Each cloud of rows lies close to a flat space through zero, with a little noise off it, and is much wider in some directions of that space than in others. After each cloud: how many dimensions does that space have?

[[-14 -11  -3  24  -6   2  15   8   1 -15  10]
 [-16 -16   4   0   3  28  -4  -6   1  29  -2]
 [-23  13  10 -17 -21  18  12  -5 -27   6   9]
 [-17  -1   3 -23 -17  34   7  -1 -23  16   7]
 [ 50  43 -15  18 -14 -14   7   8  41  15 -31]
 [-15   0   0  11   9 -21  -1  -8 -12 -27   7]
 [ 31  46   6  17 -22 -46  19  16  32 -17  -9]
 [-14  11  -1 -22  10  27 -18 -29 -24  33 -16]
 [ -4 -12  15 -29   3  25 -12  -6  -6  33   0]
 [  9  12   1   7 -25  25  17  10  22  35 -10]
 [-19  29  16 -43 -40  49  15  -5 -33  42   2]
 [ 32  -2 -25  31  13 -35   3  15  23 -38  -6]
 [  7 -17 -26  -3  26 -19 -12   1 -26 -49   7]
 [-34   6  30  14 -25  -9  23   4   1  -3  20]]
 | 6

[[  3  13  -2  14 -21  -8  12  -5  -6  -4  -9]
 [ 11  12 -10  16  -6  -5   2  -7   6   4  -6]
 [ -1  -9   1  -6  11  -7   6  18  -2   9   4]
 [-14  -6  -9  -9  11  -1  16  11   6  -5   3]
 [ -1  -1  -1   4  -4   3   2  -3  -7   6  -2]
 [ -3   2  -9   2  -9   5   3  -9  -4   2  -1]
 [  6  -1   7   1  -1  -8  -6  -7  -6   3  -7]
 [ -2 -13  24  -5  -6  -2 -16 -16 -19   4  -8]
 [ -7   6   2   7 -24   3  -1 -21  -4  -5  -4]
 [  2   0 -14  -6  10 -10   4  -3   8   0  -2]
 [ -4  -2   6  -2  13  -7  13  36  11  -1  11]
 [ 10   7 -11   7   8  -4   4  -7   5  -3  -9]
 [ -6  -1   2   3  -2   3   1   3   5   3   5]
 [ 12   4 -16   3  11  -4   0 -17  -1  -2 -14]]
 | 8

[[-11  -8  -4  -7  -2  19 -12  -7  23 -15  -9]
 [  0  -7  -1  -7  11   6 -15 -13  26  -5   4]
 [ 10  -2  -3   8  16  -7  10   1   1   0  -3]
 [ -9  -4   9  20 -19   3 -30 -26  -3  -3   5]
 [-18  -2  14  -1 -20  -1 -37 -24  -3  14  21]
 [ 15 -16  14  25   2 -20  14   1 -14  22   9]
 [ -3   9  -1 -13   2  -3   6  11 -11   9   5]
 [-11  -7 -14 -17  18  -2  44  22  -5   0 -18]
 [  9  13   2   7  25  11  -2  28 -18  14  -1]
 [-14  -2   1 -12 -20  12   7  12  -1  -2  -7]
 [ 23   4  -1  22 -16  -5  -5 -14   7 -21  -5]
 [-32   0 -21 -26  -8  24  22  14   5 -23 -28]
 [ -9  -3  11  -8  11  22 -24  12   6  17  10]
 [  0  -1  12  16  -1  -3 -25 -13  -7  13  14]]
 | 7

[[-16 -18  19  13  11  -7  15  10  11   9  36]
 [ 11   4  18   5 -17   7  11 -12   5 -15 -10]
 [-14  12   2   4  27  15  17  -4   6 -21 -13]
 [  7 -18  21  -4  -5  -3  20 -14  16   2  22]
 [ 12  -5 -13 -16 -22 -12 -25  -2  -7  30  12]
 [ 15 -11   1 -12 -19 -15 -16   0  -1  25  11]
 [ 18  -8  -4   4 -17  -2   3  -4  -3 -13  -8]
 [  1 -11  13   7 -11   3  24 -18  14 -12  24]
 [ -3   5  -2   3   0   2   2  -4   3  -4   6]
 [  7 -11  10   7 -10  -5   9   0   6  -4  12]
 [ 31 -10 -26 -38 -25 -12 -34 -12 -13  35 -11]
 [  7 -19   8  -6 -13 -12  -9   4  -1  23  15]
 [ -7 -10  21  -3  23  16  23  -3   3 -10 -19]
 [ -5   1   3   7  -5   9   5  -2  -3  -8  -1]]
 | 7

[[ 18  -4 -16 -10 -19   3  11  38  -7   5  -6]
 [ 29   9   9   8  10   0  -5  15  10 -11  25]
 [ 34  29  10  17  29 -16 -20 -31  16 -20  32]
 [-17  -6  12  -6  18   5  -7 -18  -4  -1  -8]
 [ -8  -9  15 -11  25  13  -8  -1 -10  -3  -9]
 [-12  -6  12  -4  16   5  -5 -10   1   2   0]
 [  8   5  -4   9  -5  -3  -2   1   2  -5   5]
 [-39 -22 -16 -10 -24  14  10  12 -31  11 -46]
 [ 22   7   4   2   9   2  -5  11  -2  -9   8]
 [  0   0  12  -7  21   1  -5 -12   8   2   7]
 [-25  -6 -11   6 -19   1   4  -6 -13   4 -22]
 [  5  -8  -2   1 -21   8  12  35   4   5   7]
 [ 10  12  -7  20  -9  -6  -7  -5  -6 -14   2]
 [ 18  14  16   3  28  -8 -11 -21  18  -7  26]]
 | 5
